All groups share one centre, and each spreads out both ways along 13 directions, with some noise.
Some rows, each with its group after it:
[-20   0  -1  -2  -8   0 -28   1  -6  -5   3 -11   0  22  10  -4  17] | K_630
[-31  -1 -15  -6 -28   9   4   0   7   7   2  -2   3  14  -7  11 -13] | K_630
[-21 -25  -1  -2  -2 -13   7  14   6 -25  -8  -1  32  -6   4 -16 -10] | K_334
[  9 -16   0  14   9   5  -5  16  -9  17 -33  -3  18  10 -10   3  -1] | K_165
[  3   7 -21  -4 -12  -3  -1   3  -2  16 -21 -16 -11   7  -3  -2 -11] | K_165
[  0   5  -1  -2  -6 -11   6  -8 -21 -22 -25 -26   6  10  -2  13 -24] | K_970
[-19  -3   2   6   4 -16 -10  13   0 -24   2   5  29  -4  -8  10 -12] | K_970
[ 15  14 -23  -3  10  28  22  -7  24   9   8  -2   9   0 -17  -2  -7] | K_165
[-14  15  19   4 -12   9 -18 -12   2 -19   9 -12  12  14 -13  -3 -17] | K_334
[-21  -7  -4   3  37   3  12  10   2  -1 -14   5  -6  16  -4  -8  12] | K_970
[-15 -15  23 -25  -8  -2  -2  10  12 -27  22  -9  -1  -1  -5  32 -12] | K_165
[ 14   9  -8  10  18  38  -7  -8   0  17  41 -14  24  24 -13  21  -5] | K_334
[ -2   7   6 -13  13  -3 -27 -31  -1   3  10   9   0   5   2  30   1] | K_970
[-15   4  28 -10  16  -5 -17  -2  -7 -20  20  -9  11  13  18 -12   0] | K_630
[-33   9   1 -11 -16   9 -12 -14   2   9  -1  10  28  25  -3  10  -8] | K_630
[-21  -3   0 -13  -6  -2  -2  -5   4  -6 -18 -15  -4  18  14 -12  -4] | K_970
[  4   6   1  21 -10  16  -9 -22  -2   8   1 -11   6  13   8  16 -11] | K_970
[-14 -11  10  -8  20 -19 -18 -10  -2 -20 -13 -23  -2  12  35 -21  -4] | K_970
[  5  -3  24 -27  -3   4 -23   0  -9  -6 -10  -1   4  15 -14  13  23] | K_630
[  3  -7  -3  -5   3  -1  11  -4  13  11 -14  -1   5  -5  17 -37  -9] | K_970
[-13 -21   9   2 -16   8  13  -7   0  -8  -9   9  19  -1  -9  26 -12] | K_630
[  5   5   2  16  23  17  -2  20  15 -35  -7 -15  20  10 -18  -9  17] | K_970
[ -5 -18 -28  14  22   5  -4  12  -4  -5 -12 -15  17  14 -12  -2   5] | K_334
[-18   2 -23  -4  13 -16 -16   0  -3   8 -32  -6 -30  12  -9  -7   7] | K_334
[  4 -11 -23  -5  -6  -7  -1 -15 -18   0 -14 -10   6   5  15  -7   8] | K_334
[-19  10   3  -7 -12  11  -1 -16  13 -16  10  16  34   6   1  -4   3] | K_165
[-15 -10   4  -5   8  -4 -16   1  -4 -11 -13  -8   3  15  -7  12   2] | K_165
[ -1   9  -8  -8 -11   4  -8  -4   3 -10  10 -18   7   8   7 -10  -1] | K_334
[ -3 -18  14 -14   2   2   0  -8  -5  -3  -4   1  20   5  10   0  -5] | K_630
[-16  -8 -24  15   8  12 -17  -6 -27  37  -8  -4 -17  30 -23  -8  12] | K_165
[-21   7   2 -15   4 -22 -12  13   5 -36 -27 -10  -8   5 -11   4   3] | K_334
[-11   3   2 -16 -19  -9   7 -22   0 -34   1  -8  -2  -7 -16  21 -24] | K_165
[-20 -11   7  -1  32 -12   8   3 -14 -45 -23   2   7   4 -34 -13   8] | K_334
[  7   8  26 -22   7  -7   8  20  -8 -35  12 -24   3   1  -6 -12 -10] | K_630
[-33  -1   4  14 -24   5 -37  15  21  13 -18   7  20  20  -6 -17   4] | K_334
[-22 -15  29  -2  -6  -3 -14  -7   0 -29   5   1  13   8  16  18   1] | K_630
[  1   3  -1 -10 -13  10   8  -8  -6 -12  24 -20   6   9  11  25 -11] | K_970
[-18  -6  26  -4  -5   7  28   0 -19  -9  10   7   3  10   7   2  -4] | K_165
[ -8  -4   3  10   1  13   9 -17 -20 -10  -1 -20 -16  16 -16  -7  -7] | K_334
[  1  12 -14 -11  10   8  -5 -10  -3   7  11  -4   4  14  -6  33  -1] | K_334
[-22 -15 -36 -19 -13  -4  18   1 -15 -15  -1  -9  11  10   2  16   8] | K_334
[ -3  -3  21  21  -6   8  11  10 -18  37  -8   5  12  13   8  11 -28] | K_165
[ 11  10 -23 -32  29 -16 -16  14 -22 -12  29 -34  -5  13   2 -13  10] | K_630
[-25  22  33   9  -4  -3 -25 -14  -7 -19   9   5   3  15  -1   7  -7] | K_630
[ -1  13   3  -7  14   9   5   0 -12  -8  -3 -20  22  23  -3 -18 -11] | K_630
[  3   2  17  19 -12  14 -12 -10  -2 -23 -15   4  -3   9 -12  12  29] | K_630
[-17   0   7 -15 -12  18  14   0   3 -47   6  -3  31  16  -9  21  17] | K_970
[-13 -14 -18  -2  21  13  15  22  20  19  29  -7 -17   4  -2 -16   1] | K_165
[  3   6   6 -29  10 -14  -4  27 -13 -14  28 -19  13   2  -8   3 -13] | K_970
[-16  24 -48   7  -2  -5  -5   9 -17  13  24 -13   9  13  -4 -21  -9] | K_165
[-17   1  -5  -6  -5  27  18  21  14  -9  20   6  12  12 -29  24  16] | K_970
[ -6  16 -22  10  -2 -17 -17  -9  18  19  -8  -9   1  -3  29 -19 -30] | K_165
[-21   1  10  -7 -14  14   0  -7  13 -19 -17  -9  18  25   0  28  -7] | K_630
[-11 -11 -29  -2  24   3   6 -15  -4   3   7  -4   9  10   2 -23   1] | K_334
[  4  -6 -11  -1  21 -21 -19   4 -15 -15  -4 -19  -3  -2 -10   6 -12] | K_165
[-50  -9  -7  -7   0 -29 -18  10  -3  -2 -23  20  -1   4 -16   2  -4] | K_334
[  8  14 -13  10  18   7   8   9 -23  30  14  -2   8  11  -2 -14  -4] | K_165
[ 13  21  -4  16  14  11  22 -21  21 -25 -13  15  19 -12 -10   7  -3] | K_630
[-26 -14   4  -4   2  -5  14   7 -22 -11   7   0  15  12   5   4  -3] | K_970
[  5  14  -8 -16  -2  10  -9  -1 -16  -9  29  -3   9  10 -27  22  15] | K_970

New rows, each followed by its group:
[ 14  -7  10  -9  12  10  14  -5 -11   2  15 -26  -6  12  25  -4  -8] | K_970
[-34  -1 -21  17  -7  -1 -15  -4 -20  31  13  20   3  15   4 -22   8] | K_970
[-19  -5 -10  11   4   4 -10   2  -4  11  19  13   1   5 -17  25   0] | K_970
[-23   7  31   5 -13  -9 -25  18  21 -24  -5   2  27  -3 -18 -11 -26] | K_334
[-20   2  -2 -10  15 -11 -12   1 -12   0  -7  18  17   8 -10 -25  17] | K_970
[  4  13 -16 -17  -2  -1  11 -18  16  -4 -13   6  16  -9 -16   5 -22] | K_334
[-11   5 -15 -11 -15  -2   3 -12  10   5 -10  -4 -10   3   2 -31  -4] | K_334
[-18 -21  -2  11   7 -11  -4  32 -14  -1 -16   6   8   1 -35  11  -2] | K_334
[ 19  -5 -24   4   7  -1  -5 -40 -14  32 -27  24  18 -11 -15  14  -8] | K_630
[ -9  10 -28 -15 -13   4   3  -3  -7   0  10 -11  -6  11 -23  23  -4] | K_630
[-15  -8   8 -21 -17  -5   4  -7   6 -22  13   6  41  -2  29  -2  -1] | K_334
[-28 -16   0 -22  25   2  11   9   2 -23 -11  -8 -27  20 -16   2  22] | K_165
[ -1   6  -2  -2 -20   4 -19  -9  -3  12  -3   9  14   4 -19  -1  -2] | K_970
[ 17  -5  -5   2   8   8  27 -26 -23 -39   2 -26  16  -3 -20   8 -29] | K_334
[-20  31  -1   4  29   2  -8   9  -8 -21  48   7  19  12 -11  -8   6] | K_630
[-17 -15 -10   3  -2  13  -3 -18  -2  -8  11 -12  38  20  15  15 -15] | K_334
[-21 -33  10  -6 -14  11  12   1 -21   9  36  -7 -11  10   5  -6  -1] | K_630
[ -6   2   4  -6  19   0 -21 -24  -8 -24  32  -3  10   6  -6   6   3] | K_165
[  8   8  -4   3   8   2   3  -3 -17  13  10   0   8   2  -8   7 -12] | K_970
[-23   1   3 -16 -29   2   4  19 -21   2  24  -8  17  19  -3   2  -7] | K_970
[  6   7   1   3   0   4  19 -11  -1   5 -25   6   7  -1 -13   6 -17] | K_165
[ -3  -3 -14  -7   0   3  -4  17   7  -3  13 -18  14   9   6  15  -3] | K_334
[ -4  -2  17   1  -2 -14 -21  -7  -2  10   0  19  -4 -11  -1 -11  -1] | K_630
[-10  -6  20 -31   4 -11 -23  -7   8  -2 -15  14  11   0 -20  12  -3] | K_970
[-23 -41  33   0  -2  -1 -16  14   6  -3  -3  11  22   5  24  -4   8] | K_630
[  6  10 -17  -5   6   0   0  -7  -7 -10   7   4  15  -1 -17   8   6] | K_630
[  6  29 -10 -36  16   3   1   7   5  -5  15  -8  -7   7 -28  11   1] | K_630
[-11   8   5   6  -5  -6 -16 -10  28  -1  -7  26   6 -12  12 -14   7] | K_630
[-41 -32  -9  -5 -31 -13  -1  17 -17  -6  16   5  25   3  11  -9  -1] | K_334
[ 24  16   3   4  -7  14  -6   4   3 -10  -1 -32  10  10  -4 -10 -10] | K_970
[ 16  19  -2   4  -5   6 -13 -17 -37 -14   4 -20  15  18 -11   4   4] | K_970
[-29 -13 -18 -20  -5 -12  11  33  23 -22 -27   7  20   0  -9  10   9] | K_334
[-11   5  15 -10   1   8   0 -25 -15 -20  -3 -17   5  28  18  26  -2] | K_970
[ 18 -13   6  19   5  -1  -2 -12  -9  18 -18  35  20 -20 -14 -21  10] | K_630
[-11  30 -10 -17 -24 -15 -12   8   8  -2   3  -7  20   5  23  -5 -11] | K_165
[-21 -14   1  -5  21  -4  -7  -3  -9   1   6  11  12  11   5   5   5] | K_334
[ 18  10 -16  11 -20  -7  -4 -28   8 -21 -36  16  32 -17   7 -16  13] | K_630
[-13   9  -8  -4 -11   1 -29 -15   6  13 -14  30  18   7 -16  20  17] | K_630
[-23   7   1   5  40  -6 -13   9  -5 -11   6  10   9  15  -6   9  11] | K_970
[ -6   3  -8  11  -9   2  -2 -10  -6  12  -2  19  20  -4 -14   0  -7] | K_970
[ -9  13 -23  -6  12  -1 -21 -12   3 -10  24 -13   2  12  -1  -5   1] | K_165
[ -9  -7   7 -11   6   0  13   5  11 -33  -1 -19  10   6  12  -1  -7] | K_334
[-22 -23   8   7 -10  10  15   2  -2  16   8   3  14   8  23 -12 -10] | K_970
[ -1  -7 -11  -4  21   5   3   3   6   8  15   4  -5   2   1   0  11] | K_630
[  5  -1   6   7   5   7 -15 -19   8  -4 -25  -4   0   7 -13  15  -4] | K_970
[-34  -7  14 -11 -23   6 -21  18   9  14 -23  -6  15  31  -4  -1  -6] | K_630
[-22 -13   3   0 -11  13   3 -13   7  10  -3  10   7  14   9 -10   7] | K_970
[-13  13  31 -25  -8  -8 -18 -12  -1 -21   5   8   8   5  -9  26  -8] | K_630
[ 11   1  -9 -21   8 -14 -24 -12  -9 -13  22   8  12 -13 -15   4  11] | K_970
[  9  -6  20 -14  13   3  12  16   8 -27  -2   0  25   0   8  13  11] | K_334
[ -2 -24  -7   6   6  14   8   8 -21   9  39   0  17   6   5 -43  17] | K_334
[-30  -8  20 -32   6   0 -16  14  15  -2  20  -3   9  19  15   5   1] | K_630
[  6   6  -8 -14  31  -9   7  -2  -4 -12 -20   5   4   0  -1 -27  22] | K_165
[-16  -3  18  -1  -3   7  -4   1  20 -27   6   1   2   5  11  10  12] | K_630
[-13   3 -11   9  10 -10 -27 -13  12   8  14   5  12  -4   8 -10 -19] | K_165
[ -4 -11   1   4  13  11  19  16 -10 -21  22 -11   7   5 -15  10  -2] | K_630
[  7  -8   3   5  11 -12  -2  -5 -20  -7 -11  -1  11  -2  -2  -8  -4] | K_165
[  0 -12 -16  -3  22   4 -14 -13  26   3  -1  -6 -11  -3 -11  -3  -5] | K_165
[  0   7  -6  25  14   9 -15   8 -10  10  28  -2   9   9  -8  11  -2] | K_970
[ -8  16 -22  -4  15   6 -22  -1  26 -10 -20  -3  23  17  -9 -15  16] | K_334
[-33 -16  14   8  -6   5   0 -10  -5  -8   0   4  47  18  24  -9 -20] | K_630
[ -7  -9 -16   6  13 -15 -22   5 -32  17   7  -6  13   9  -6 -10  -5] | K_630
